The same things were measured in two ways. Each way mixes the same 9 hidden numbers, adds some noise and spreads widely along 7 directions of its own, which tell nothing about the thing.
Some things both ways: the first way, then the second way.
[-21 -58 -28  -2  58 -32 -13  13  -6  19  -5 -11  -6 -20  24  20  34]
[-23   8  42  67 -28 -32  19  -6 -49   6 -40 -12  20  11 -57  49  -4  14
  -6   3  18  15]

[ 17 -60 -16  11  10 -27   2  30 -26  -9  22 -12  50  28  13  -3 -33]
[  2  42  37  -6 -26 -11  29 -34  -7  45 -23  30 -22  54   5  -1  10  -5
  29  12 -28  13]

[-10 -20 -21   4   2 -23  14 -22  29   9  54 -50  37  28 -11 -17 -32]
[  9 -40  37 -72  39  41  23 -13   0 -16 -10  25 -24 -10  11 -41  42   6
   6   3 -27  32]

[  0 -12 -47  15 -25 -55  43 -17   2  17  -1  -7  18   5   0 -16 -20]
[ 24  10  53 -50  38 -17  45 -26 -38   2  -1 -51   8   6 -23 -20  67 -39
   5  10  -1  35]

[ 11 -37   0   5 -24  -9   0  29   7  16 -45 -15 -56 -28  47  19 -19]
[ 49  -7  -7 -34  40 -26 -21   5  15  16  19 -18 -26 -27  31 -37  54 -16
   0  13  -1   0]

[ 26   7 -52  -2 -23  -5  14 -28   5  -7  -4  18  -1 -22   0 -37 -34]
[ 15  -6 -52 -33  51  -5 -33   5  21  -4  29 -33 -16 -33  39 -17  13 -28
   8  15 -16 -12]

[ 44  40  -6 -16 -43  -1   3 -11  12 -12  -6 -16  -6 -30 -10 -27  17]
[-29   8 -18  28   1 -36  -4   5 -23  -8 -13 -41   9 -49 -25  25 -31 -12
  -5  32  27 -13]

[ -9 -46 -14  -3 -72  11  53 -18   1  -5 -48  53 -37 -31   6 -35 -42]
[ 37  25 -24   3  21 -31  30 -48  -1  13  -9  -8 -18  52   9  26  -8 -54
  75  51  -3   4]

[  9 -30  -6   0 -28   5  19  26   7  -7  17  -5 -38   1  -4  -7 -82]
[-52 -15  13  16   9  18 -40  22 -13   7   0  21  15 -61   3 -29  -9  36
 -21  18 -15   2]

[ -2 -46  10  58  -1 -24  45  41 -45 -18   3   6 -31  -4  55  24 -13]
[-30  18  31   3   2 -18 -43  31 -34  40   1 -73  -9 -43   6  11  26  21
  -5   5  20 -13]

[ 10 -18   6 -22  16   2  -9  -8 -23 -37  28  16  24  19 -40  -7  11]
[ 24   3 -27 -39  46  -4   4 -10  34 -10  11  -8 -40  13  31   8   8 -51
  10  -3 -52  -6]

[-30 -46 -26  44  51 -30  17  13 -28   8  -3  41 -64 -41  15   9   5]
[-29  21  47  85 -60  -4  23 -20   7   9 -51  27  -1  58  15  28 -13  40
  16 -17  36 -28]

[ 16  -5  -5 -26  56 -40 -23   6 -32 -77  31 -57   8  20  10  39  27]
[ -8  34  37  31 -44  11  27 -29  20  38 -46  52 -42  51  14  25 -15  24
  17   8 -16 -12]

[ 48  -1 -52  16  64 -36  -3  11   3  -7 -19 -15 -20 -64  83  -3  63]
[ 45  -6 -31  61  44  -6  25 -47  25 -26  -3 -38  12  35  26  30  51 -44
  20  24  14  16]

[ 20   7   5 -19   7 -11  -3  23 -23 -37  15 -42  21  14  11  32  21]
[ 24   9 -11 -24  56 -32 -29 -11   3  22  30 -15 -17 -17  21  21  38 -29
   9  10 -29   7]

[-18 -12   6  31 -64  -1  65  15 -31  19 -12  49 -37  10   6  20 -61]
[  2 -59 -44  13  38 -14 -41  32   5 -33  23 -38  14 -91 -12  -1  12  26
 -54 -18  31   0]

[ 11 -50 -53  31  21 -41  30   7 -38 -26  18   6   3   3  -2  -9 -30]
[  3  19  45  68   7   4  18 -45   6  14 -21  11   4  40  11  52  41  13
  10   6  10  -3]

[-17  14  -1 -17 -25 -48  24  18 -41 -60 -15 -77   8  40  44  70 -22]
[ 12 -32  24   4  -7   7  33  19  15 -42 -34 -16 -14  -4 -13 -16   9  10
 -45 -38  20 -16]

[113  72   2  -2 -69  -3  29 -16 -15 -15 -15 -34  66 -16  38 -13  71]
[ 10 -33  17  -7  12  24  32  20   7 -26 -33 -56 -28 -17 -14 -13  31  -5
 -37 -14  -7  21]

[-10  -2 -23 -13  37 -28 -13   8   5 -20  17 -15 -43 -24  19   3 -23]
[-29  58  -8 -27  10 -23 -48  21 -21  49  20 -50  -3 -33  34 -22  -8 -19
  18  31  -6 -20]

[ -1   3  35  35 -10  19 -16  55 -14  14  11  20 -17 -15  -7  -5  18]
[-18  27  39 -25 -17 -13  10 -28 -16  28 -12  39 -10  35  14 -30  33   2
  21   6 -34   5]

[-56 -27   7 -16   6  11 -15  14 -13   8  39   6   6  13 -32   2 -50]
[-33  25  11   5 -25   9  -5   9   6   4 -28  15 -13  20  31  -1 -26   6
   7 -10  -5 -21]

[  4  13  24  11 -38  11  31 -15  -3   1   2  30 -12 -11 -18 -13  16]
[  0   3  33  20  -5  13 -10  17  26  21 -14 -24 -33 -15  18  17  22  39
 -40 -34  11 -23]

[ -4 -59  -6  26 -35  -2  36  -3  15  47 -29  46 -72 -50  19 -24 -31]
[-31 -24 -26  36 -22 -25   3  20 -26 -20 -29 -34   9 -58 -31   7 -53  10
   1  33  57  -4]

[  8   8  42   8 -17  16  -7  37  35  26  -2 -26 -36 -50  31 -11  26]
[-37  16 -12  13  -5 -45 -48  21 -21  28  17   0  12 -67  -8  16 -43  23
 -13   8  26 -16]

[-32   5  37  -8  -3 -13  39  -8  -3  -8  53  12 -31  19 -22  20 -13]
[ -6 -17  17 -14  16  59  16  18  47 -21 -21 -25 -27 -16  47 -24  16   9
 -40 -27   1   2]

[ 22   1  17   1  27 -19  12  27 -31 -26   1   4 -50 -17  33  44  34]
[-26 -50 -21  -7   3  19  16  14 -10 -45 -24  26   6 -25 -33 -36 -32  -3
 -18   5 -36  30]

[ 26 -58   6  24 -34   0  27  24 -12   2  -4   7  13   3  26 -18 -39]
[  7 -25  22  29  -4  19  25 -16   3  -9 -32  45  -7  13 -27   7  -3  28
  -8   1 -12  14]

Other things, the second way, with their names:
q_482: [-17  24 -20  -3 -47 -12   0  16  15  25 -21  33 -24   0  13 -37 -67   1
   7  11 -12 -13]
q_20: [-19  -4  11  24 -56 -12  28   6  24   0 -43  -7 -42  19  20 -11 -38  15
  16  -9  25 -30]
q_903: [  6 -52 -10  37   8   2  12   5  44 -64 -14   9  -4   1  20 -17  -3  11
 -25 -38  17 -36]
q_360: [ 55  20  -5  -7  37 -47  -6 -46 -24  47  13  10 -13   7 -21  42  38 -13
  43  50   0  17]
q_256: [ 16 -62 -27 -16  30  26  31 -13  23 -49  -3  35  -1 -24 -33 -24   5   8
 -45 -19 -35  29]
q_86: [  1   6  35 -12  31  22 -14  -3   9  17   6 -23 -12   4  35 -23  74   3
 -18 -14 -34   9]
q_65: [ -9  45  33  60 -26 -28   8 -42  14  47 -13  33  -9  42  31  39  -3   9
  33  10  12  -9]
q_870: [ -8 -32 -50  23  -6 -30  19  -1  19 -52 -12  -3  -2  -3 -13   5 -29 -22
 -19 -23 -10  -3]
q_949: [-40   4  14  39  -7  22 -17  24  -2   7 -26  -4  -5  -8  16  -8 -19   3
  -1  15 -25   4]
q_326: [  7  39  24  51  -9 -18  21 -25 -21  27 -23 -12   6  40 -32  56  -9  -6
  13  11   0   1]
q_543: [ 26  48  11 -20   2 -21   9 -36  24  39   2 -18 -34  52  66  -4  40 -24
  48   9   6 -21]
q_288: [-12 -12  12  -7   2 -24  17   5 -19 -39 -17 -16  10  22  -2 -34 -11 -29
  22  -7  -1 -16]
q_130: [ -3  14 -13  39  -7   7  14  -4  24  -7 -24 -31 -14  18  23   0   6 -15
  -7   5  -6 -12]
q_756: [-24  16 -17 -16 -37 -41  -9  -5  11  17  -1  18 -22   6  38 -23 -33   1
  34   1  12 -26]
q_876: [  6   4   5 -65  77  14 -37   2  -8  19  45  -1   8 -50  13 -25  33 -15
 -18   6 -44  25]
q_12: [ 49 -29 -52  64  27 -25   1 -43  44 -24   3  10  -9   8  14  43  32   7
   5   8  27 -27]
q_207: [ -9  -7  39   9  52  26  10 -21  -2 -24  -9   3  15  18  34  13  21 -24
  30  10  -4   9]
q_951: [ -2   1   0  18   5 -26 -10 -16 -15  22   1  13  -3   1  -7  17 -13   4
  34  25  -2   3]
q_468: [ 29  23  26  26  12 -30  13 -55 -27  44 -10  48  -4  45 -21  49  18  -3
  58  43 -12  24]
q_244: [-17  -7  -4   6  17   5 -11  -3 -30  14 -13 -36  -7 -26 -23  18  19   5
  12  39 -14  18]
q_76: [ -8  34  21   2  22   0 -19   8  29  22   5 -44 -23 -24  46  20  24   2
 -25 -17  15 -38]
q_974: [  2 -12 -17   7   2 -28  -3   3 -13  -9 -12  12  -2 -22 -28  26 -46   8
  10  11  27 -17]
q_828: [-24 -28  29   5  11  17 -17  48 -21 -20 -16 -63  -2 -38 -26 -23  34  19
 -58 -31 -20  -4]
q_691: [ 18 -23 -24  15  33   8   2  -3  22 -16   1  10  -4 -22  -2   6 -13  -5
 -15   6  -9   8]
q_948: [ 16 -10  -2  -6  53 -15 -13  15  -3 -22   7 -74 -10   0  18  20  30 -44
   8 -11  -9  -6]
q_303: [  5 -44  -6  14  36 -29  -7  11  -7 -37   1 -33   1 -50 -28  28  11   3
 -26 -11  23  -9]
q_40: [-15 -27   6  62   2   7   2  10 -22 -12 -37 -33   6 -41 -39  20  19  20
 -31  25  13  21]
q_849: [ -3  -5  31 -23  25  18  -5  10   6   0   3  -6  -4 -26   1 -16  43  15
 -57 -34 -25   9]
q_37: [ 22  -5   0  51  18  15 -13  -3  39   1  -1 -15 -11  11  27  36  33  22
 -35 -35   5 -14]
q_201: [  0  11  13  46   9  11 -15  15  18   7 -16 -52 -12   1  41  13  20   0
  -4  -2  19 -17]
q_126: [  4 -15  34  39  -9  29   9 -24   3  24 -36  60 -23  27 -10  37   8  46
  10   6 -18  23]
q_279: [  8  21  15   8 -33 -12  19 -19   5  30 -21  25 -20  54  15 -18 -10   1
  38   7 -11   0]
q_852: [-13  -9 -33   6  -6 -41   4 -18   2 -16  -3  19  -2   2  14   5 -30 -16
  35  13  12  -7]
q_954: [ 61  12  11  -8  13   8  26 -26  50  24   3   4 -38  48  33 -34  69 -13
 -19 -22 -43   7]
q_77: [ 30  -2  38  -9  66   0  -5  -7 -23  -2   2 -28   1  11  -2  15  46 -30
  21  15 -21   9]
q_953: [ -2  18  52 -38   8 -13  10 -25 -14  39   2   6 -19  25  17   3  38  -2
  30  -4 -19  21]
q_280: [-30 -18 -22  -5  10 -15 -44  43  -6  -9  18 -38   2 -65 -16 -15 -22  25
 -42 -25  -2 -37]
q_772: [   8   -5   60   -7   65   49    5   23  -33   -7  -18 -108    4   -8
  -10   -5   78  -28  -20    9  -26   28]

Some of these things the first way, each followed by its name:
[ 28  -6  30   0 -67  46  13  13  25  26 -25  -4  13 -38  21 -38  27]
q_468
[ 41 -19 -33 -29  -4  -3  14  -7 -22 -20  -8  18 -42 -28  -7   4 -22]
q_949
[ 54  39  -3  40   0   6  -4  24 -11 -32  -7 -20  27 -13  54  -8  31]
q_12
[ 75  59   3  22 -62  11  24  14 -36 -29 -16  -7  49  -1  30  -6  12]
q_828
[  7  -4  -7  -2  17  -6  16   3 -11 -12  17   0 -18  -9  18  14  -9]
q_201
[ 22 -33  16  19  26   8 -18  38   1  -5   6  22  -6 -25  34 -19   8]
q_130
[ 36 -10 -23   3  66 -38   9  -9 -45 -35  38 -21  11   6  16  38  45]
q_126
[-41 -61  16  30  62  -6 -13  56  -3  12  44  -7  -4  21  19  24 -17]
q_852
[  2  41 -17 -18   0  11  -1 -29  18   6 -12   3   3 -46  16 -20  51]
q_37
[-39 -54 -26  12  67 -22  14 -12  18  16  57  10 -43 -18 -24 -16 -23]
q_207
[ 20 -21  -8  20  -2  -6  21  21  -5   0 -18   6  -3 -16  49   0  -7]
q_279
[-17 -12 -14  23  36 -15   2  16  -9   3  14  12 -12   8   2  11 -29]
q_288
[ 22 -26 -33  46   8 -15  23  13 -18  -5   3  21   4  11   7 -10 -58]
q_903
[-24 -47 -28 -14  78 -35 -57   7  40  28  52 -53  53   9  -1 -19  -3]
q_849
[ -6 -36  -5  -3  49  -9  -6  25  13   1  35 -16  -3   3  -8   4   1]
q_65
[  7  37 -16 -30  49  -1 -19 -47  31  15  27  27  23 -31 -30 -35  69]
q_326
[ 60   1 -16 -13 -47   8   5   3   6   1 -32 -20  -3 -36  34 -10  19]
q_40
[ 54  -5 -14   6 -48  13   7   6  11  10 -39  30  35 -15  21 -43  -4]
q_954
[ -3   8  -6 -23  14  -2  -2 -20  25 -15  -1 -33 -15 -29  13  -4  28]
q_77
